The rows of a group lie close to one hidden flat surface of 9 dimensions, which passes through zero. Surfaces can cross.
Some rows, each with its group after it:
.05,-.12,-.03,.05,-.27,.24,.10,-.21,-.28,-.06,-.03,-.07,-.06 => k_258
-.24,.06,-.23,-.28,-.19,.02,.06,-.06,.00,-.03,.14,-.06,.15 => k_354
.12,.17,-.26,-.30,.06,-.02,.19,-.27,-.13,-.25,.02,.39,-.16 => k_265
.02,.03,.05,.10,-.14,.02,-.05,.21,.01,.05,.17,.27,.01 => k_987
.16,-.10,-.03,.08,.10,-.01,.30,.23,-.12,-.02,.04,-.07,-.18 => k_987
-.02,.30,.09,-.06,.06,.10,.03,.25,.06,.16,.17,-.17,-.10 => k_354
-.12,-.12,-.21,.14,-.12,-.13,.36,.10,.15,-.12,.25,.11,.23 => k_354
-.02,.02,-.06,-.01,.04,-.12,.05,.22,-.10,-.23,-.02,.19,-.21 => k_265
-.39,.06,-.23,-.23,.07,.11,.02,.20,-.22,.05,.28,-.30,-.24 => k_265
.02,.05,-.33,-.21,-.25,.08,.31,.09,.05,.11,.27,.10,-.07 => k_589
.18,.25,.08,.01,.05,-.07,.05,.43,.07,-.13,.07,-.21,.01 => k_110
.12,-.03,.08,.17,.01,-.03,.22,-.24,.12,.10,-.16,.23,.02 => k_110
.10,-.04,.20,-.15,-.16,.04,.05,.09,-.24,.15,-.12,.28,.20 => k_589
.35,-.38,-.31,.09,.06,.07,.16,-.24,-.13,-.09,.00,.02,-.34 => k_258
.16,.22,.03,-.04,.11,-.01,.33,-.42,.05,-.14,-.11,.24,.17 => k_265
-.31,-.14,-.27,-.03,.22,-.27,.23,-.20,.25,-.14,.04,-.10,.20 => k_258
.14,-.08,-.13,.11,-.03,-.03,.05,.13,.16,.08,-.01,.03,-.31 => k_589
-.13,.05,-.15,-.33,-.16,.08,.04,.04,-.13,.14,.20,.17,.04 => k_265
.56,-.11,.00,.49,.02,-.11,-.03,.03,.08,-.60,-.11,.04,-.11 => k_354
.04,-.05,-.03,.09,.07,-.11,.01,.21,.11,.01,.10,.15,-.06 => k_354
.19,-.17,-.13,-.18,.11,.03,-.37,-.48,-.04,-.10,-.09,.09,.10 => k_258
.14,-.37,.06,.21,.24,-.18,.05,-.09,-.01,-.07,-.18,.09,.09 => k_110
-.02,-.07,.34,.10,.15,-.05,-.10,.06,-.12,.14,-.22,.12,.06 => k_589
.18,.27,.02,-.16,.15,.14,-.08,.14,-.14,.08,.21,.18,-.17 => k_258
.02,-.01,-.02,-.18,-.01,.08,-.11,-.33,-.04,.08,.04,.07,.19 => k_265
-.17,.11,-.18,-.06,-.20,.17,.04,-.40,.15,.04,.36,-.06,.36 => k_987
.05,-.05,.18,.21,.03,-.05,-.09,.06,.07,.02,-.14,-.10,.08 => k_110
-.45,-.13,.01,-.16,.07,-.05,-.20,-.21,-.14,.13,-.11,.14,-.04 => k_589
.12,.17,.08,.13,-.05,.01,-.02,.09,-.02,-.18,.06,.16,.01 => k_987
-.39,.12,-.05,-.20,.08,-.23,-.12,.37,-.22,-.27,-.01,.37,-.23 => k_258
-.06,-.06,.02,-.06,-.11,.06,.11,-.12,.02,.25,-.07,.01,.06 => k_987
.07,.05,.12,.22,-.02,-.09,.32,.31,.10,.08,-.14,-.03,-.20 => k_265
-.15,-.11,-.31,-.16,.16,-.09,-.03,-.25,.02,-.18,.08,.01,-.03 => k_258
-.35,-.27,-.06,.04,.03,-.04,-.06,.24,-.45,-.19,-.04,.08,-.31 => k_258
-.07,.13,.12,.05,-.26,.07,.20,-.08,.03,.09,-.02,.14,.16 => k_354
-.10,.03,-.07,.00,.01,-.02,.05,.29,.20,.19,.19,-.17,.01 => k_987
-.04,-.05,-.02,.17,.17,-.17,-.03,.05,.12,-.26,-.03,-.12,-.01 => k_265
-.17,-.15,-.03,.08,-.22,-.32,.11,.21,.19,-.34,-.30,-.43,.29 => k_589
-.10,-.37,.12,.22,.21,-.12,-.30,.02,-.06,.12,.04,.27,.08 => k_354
.16,.43,.24,.43,.07,.16,.17,.12,.12,-.14,.28,-.23,.17 => k_354
-.11,-.05,.00,.10,.04,.11,.39,-.29,.23,.51,-.03,-.03,-.15 => k_110
-.21,.22,.31,-.15,-.03,-.12,-.02,.32,-.17,-.03,-.11,.20,.25 => k_258
-.10,.10,.19,-.03,-.06,.14,-.07,-.05,-.12,.17,.13,.01,.28 => k_265
.38,.16,.13,.09,.20,.10,.07,.03,.14,.24,.13,.02,.00 => k_258
-.41,-.10,-.24,-.04,.13,-.04,-.06,-.20,.16,.02,.11,-.44,-.04 => k_589
.17,.02,-.01,.05,-.07,.03,-.22,.00,-.12,-.27,.05,.16,-.04 => k_987
.07,-.14,-.15,-.11,-.03,-.04,.19,.10,.12,.21,.07,-.04,.04 => k_265
.25,-.13,.02,.30,-.08,.15,.26,.11,-.02,.12,.17,-.07,-.06 => k_110
-.22,.18,-.01,.02,-.15,.11,.27,.07,-.24,-.15,.36,.06,.33 => k_110
.07,-.11,.29,.00,-.03,.00,-.31,.12,-.19,.12,-.39,.06,-.19 => k_987
-.04,.34,.25,.10,-.07,-.02,.31,.02,.18,.10,-.14,.07,.13 => k_987
.09,-.30,.06,.30,.19,-.12,.38,.29,-.25,-.14,.18,.00,.21 => k_110
-.13,-.03,.11,-.04,.34,.09,-.21,-.36,-.10,.25,-.02,.26,-.10 => k_589
.37,-.01,-.14,.12,-.09,.00,.15,-.04,.38,.03,-.02,-.17,-.15 => k_110
-.41,-.13,.10,-.21,.31,-.13,.02,.05,-.29,.02,-.01,-.16,.27 => k_589
.02,.14,-.03,.19,-.13,.31,-.31,-.09,.13,.08,.25,-.36,-.14 => k_589
-.12,-.09,-.35,-.18,-.09,-.11,-.01,-.03,-.06,-.38,.20,.01,.16 => k_354
.03,.28,-.08,-.01,-.28,.11,-.04,-.04,.30,.08,.10,-.10,-.02 => k_354
.00,.10,.01,.18,-.04,.04,.17,.10,.10,.05,.19,-.01,.02 => k_987
.06,.16,.04,.01,-.16,.14,-.07,.20,-.03,.00,.14,-.13,-.04 => k_110

New rows. What belongs after each?
.09,.23,.13,.20,-.18,.02,-.04,.12,.00,-.32,-.01,-.04,.12 => k_589
.02,.08,-.10,.00,-.13,.22,.07,-.11,-.08,.03,.18,-.11,-.12 => k_258
.00,.17,-.05,-.28,-.41,.05,-.42,-.14,.20,-.04,-.15,-.13,.10 => k_258
-.02,-.16,-.03,.13,.15,-.02,.41,-.05,-.16,.05,.05,.22,-.05 => k_987
.06,-.26,.04,.16,.19,-.05,-.07,-.08,-.12,-.04,-.08,.12,-.07 => k_258
-.01,-.13,-.15,.17,-.10,.12,-.12,-.05,-.01,.00,.34,.13,.01 => k_987
-.10,.02,.30,.29,.09,-.18,.05,.07,.16,.04,-.13,.14,.24 => k_258
.29,-.07,-.01,.09,.08,-.10,.04,.30,.04,-.15,.02,-.13,-.03 => k_110
.12,-.20,-.13,.32,.12,-.01,.10,-.10,-.05,-.18,.13,.18,-.21 => k_987
-.23,.02,-.08,-.01,-.10,.25,-.15,-.17,-.44,-.16,.15,.10,-.24 => k_258
.00,-.02,-.01,.18,-.10,.07,-.15,-.14,.18,.05,.06,-.09,.07 => k_354
-.08,.17,.29,.26,.09,.12,-.21,-.16,.03,.10,.08,.08,.14 => k_258
-.12,.04,.15,-.11,.18,-.17,-.33,.08,.01,-.07,-.25,-.08,-.06 => k_987
-.16,-.31,-.02,-.09,.30,-.29,-.13,-.12,-.05,-.11,-.22,.06,.10 => k_110
-.06,.02,.09,.31,-.01,.09,-.12,.20,.01,.01,.26,.09,-.04 => k_987
-.04,-.08,.01,.25,.01,-.22,.12,.03,.26,-.16,-.07,-.15,.27 => k_110
.29,-.01,-.09,.00,-.15,.02,-.01,-.18,.13,-.17,-.24,-.10,-.12 => k_987
.02,.11,-.08,-.07,.41,-.15,-.09,-.07,.43,.27,.11,.20,-.11 => k_354
.33,-.03,-.21,.02,-.19,.11,-.21,.01,.00,-.31,.12,-.07,-.12 => k_987
.06,-.27,-.02,.10,.08,-.03,.01,-.06,-.02,.10,-.08,.02,-.08 => k_110
-.19,-.30,-.18,-.22,.16,-.18,.10,.01,-.03,.19,.04,.24,.02 => k_987
-.24,.15,.11,.05,.17,-.08,.17,-.05,.21,.15,-.06,-.19,.09 => k_987
.41,-.07,.08,.04,.30,-.05,.04,.22,-.25,-.32,.17,-.15,.26 => k_110
-.10,.19,.29,.31,-.08,.12,-.03,.06,.04,.14,.00,-.07,-.07 => k_589
-.14,.25,.07,-.19,.07,.05,-.09,-.31,.05,.06,-.06,.03,.14 => k_110
.08,.20,.16,.26,.15,-.06,.15,.19,.00,-.17,-.04,-.05,-.13 => k_987
.29,-.21,-.15,.09,-.28,.14,-.22,-.17,.07,-.01,-.07,-.04,-.17 => k_987
-.04,-.09,.06,-.01,.19,-.22,.11,-.19,-.02,-.10,-.22,.31,.14 => k_110
.01,-.04,-.28,-.43,-.45,.15,-.03,-.35,.26,.28,.03,-.19,.28 => k_987
-.03,-.01,.06,.00,.00,.04,-.07,-.02,-.02,.10,-.07,.04,-.09 => k_110
.00,-.06,-.04,-.21,-.09,-.09,-.01,.25,.04,.14,-.03,.17,.01 => k_987
.06,.15,.22,.08,.21,-.10,.02,-.25,.33,.15,-.25,-.15,.17 => k_110
.14,.18,.20,.14,-.42,.15,.03,.11,-.11,-.10,-.17,.12,-.02 => k_354
-.03,-.12,.09,.06,-.02,.09,-.34,-.10,-.11,-.02,-.02,-.13,.10 => k_110
.00,.11,.21,.31,.04,-.04,-.34,.11,.22,-.01,-.18,-.13,-.19 => k_987
.36,-.14,-.10,.21,-.10,-.07,.18,.20,-.03,-.32,.11,.06,.07 => k_110
.07,.09,.02,-.17,-.03,-.07,.23,-.01,-.04,.01,-.21,.26,-.08 => k_354
-.16,-.06,.34,.12,-.03,.19,-.10,-.05,-.31,.28,-.06,.04,.04 => k_987
.12,.03,-.12,-.22,.13,.20,-.01,-.09,-.08,.18,.25,-.26,-.01 => k_258
.06,.03,-.03,-.14,.07,.06,-.02,.14,-.14,-.07,.04,-.40,-.05 => k_987
.35,-.06,.02,.07,-.18,-.09,.00,.10,.10,-.21,-.21,.01,.10 => k_589
-.16,.18,.23,.12,-.04,.11,-.37,.04,-.10,-.03,.10,.05,.11 => k_987
.15,.08,-.05,.02,-.04,.08,.01,-.19,.04,-.06,.04,.13,-.04 => k_258
.07,.06,.10,.04,.02,.15,.03,-.04,-.04,.24,.09,.07,.00 => k_589
.16,-.07,.19,.29,-.08,-.02,.03,-.32,.08,-.01,-.25,.21,.10 => k_354
.07,.14,.12,.11,-.33,.23,-.31,-.35,.04,-.06,-.06,-.01,.12 => k_987
.18,.11,-.07,-.28,.04,.04,-.17,-.29,-.01,.06,-.20,.30,-.25 => k_110
-.06,-.09,-.05,.20,-.22,.02,-.19,-.04,.14,-.08,.14,.16,.16 => k_354
-.15,.00,-.09,-.26,.24,-.02,.17,-.37,-.08,.15,.09,.27,.16 => k_589
.12,.19,-.10,-.05,-.28,.22,.24,-.06,.00,.04,.13,-.11,-.05 => k_258
.04,.12,.30,-.04,.11,-.01,.15,.27,-.28,.04,-.23,-.03,-.07 => k_987
.03,-.14,.12,.11,-.15,.02,-.51,.24,.19,.26,-.15,-.13,-.24 => k_987
.10,-.06,-.12,-.02,-.17,-.01,-.18,.13,.08,-.04,-.09,-.03,-.29 => k_258
-.40,.24,.02,-.15,-.08,-.12,-.29,.21,.22,-.10,-.03,-.32,.11 => k_110
-.02,.14,-.06,-.14,.05,.09,.18,-.19,-.12,-.04,.15,.05,.12 => k_258
-.02,-.05,.10,.06,.12,-.30,.16,-.02,.28,.15,-.44,.27,-.14 => k_987
-.15,.30,.20,.28,-.40,.20,.27,.13,-.13,-.05,.05,.10,-.07 => k_258
-.24,-.05,-.12,-.14,.04,.07,-.32,-.21,-.01,-.01,.10,-.18,.03 => k_258
-.13,-.09,.30,.29,-.10,.02,-.06,.38,-.06,.26,-.12,-.01,-.19 => k_110
.00,-.04,-.03,-.33,-.11,.05,-.07,-.12,-.26,.04,.02,.30,.19 => k_589
-.17,-.16,.23,.43,-.08,-.01,-.05,-.23,.33,.28,-.21,-.24,.14 => k_110
-.13,.06,.00,-.06,.05,-.02,-.15,-.08,.12,.12,.12,.17,.09 => k_354
-.06,.12,-.24,-.41,-.06,-.07,.11,-.03,.08,.06,-.04,.03,-.10 => k_354
.05,.14,-.02,.12,-.23,.21,-.26,-.19,.12,-.06,.09,-.12,-.03 => k_589
-.07,.04,.12,.18,-.23,.10,-.38,.07,.21,.20,.04,.02,.01 => k_987
.05,.17,-.01,-.15,.28,.02,-.33,-.13,.00,-.13,.05,-.10,-.06 => k_354
.17,-.01,-.06,-.14,-.13,.22,-.13,.01,.02,.22,.07,-.39,-.06 => k_258
.10,.31,.31,.29,-.05,.15,-.06,-.24,-.10,-.27,-.14,.05,.06 => k_987
.08,-.06,.33,-.05,.24,-.05,-.11,.48,-.52,-.19,.02,-.19,.24 => k_589
-.09,.04,.11,-.17,.14,.06,.03,-.02,.00,.39,-.12,-.12,-.13 => k_354
.14,.13,.14,.07,-.20,.13,.14,-.01,-.02,.04,-.04,.06,.09 => k_258
.31,-.06,-.13,-.26,-.22,-.12,-.04,-.10,.15,-.11,-.38,.07,-.09 => k_987
.23,.39,-.20,-.24,.10,.19,.06,-.27,-.09,-.15,.30,.40,-.16 => k_258
-.01,.16,.22,-.02,-.22,.18,.33,.17,-.26,.22,.12,.26,.22 => k_987
-.14,.04,-.03,.05,-.17,-.13,-.04,.18,.13,-.17,-.07,-.01,.03 => k_110
.02,-.23,-.07,.31,.01,-.03,-.19,-.25,.14,-.18,.11,-.03,.20 => k_354
.01,-.07,-.03,-.01,.20,-.01,-.13,-.21,-.05,-.05,.03,.12,.04 => k_258
.01,.01,.01,-.13,.07,-.12,-.16,.30,.00,-.02,-.09,.09,-.13 => k_258
-.03,.02,.25,.13,-.17,-.05,-.07,-.11,.07,.05,-.32,.22,.09 => k_589
-.18,-.17,-.18,-.03,-.11,.19,-.11,-.35,-.36,-.20,.05,.02,-.16 => k_258
-.06,.25,-.12,-.09,-.09,-.17,.25,-.01,-.06,-.55,.01,.29,.19 => k_589
-.03,-.15,.03,.41,-.31,.06,.00,.21,-.02,-.19,.21,-.02,.19 => k_354
-.09,.13,.02,-.01,-.09,-.03,.04,-.20,.23,.06,-.07,.07,.17 => k_987
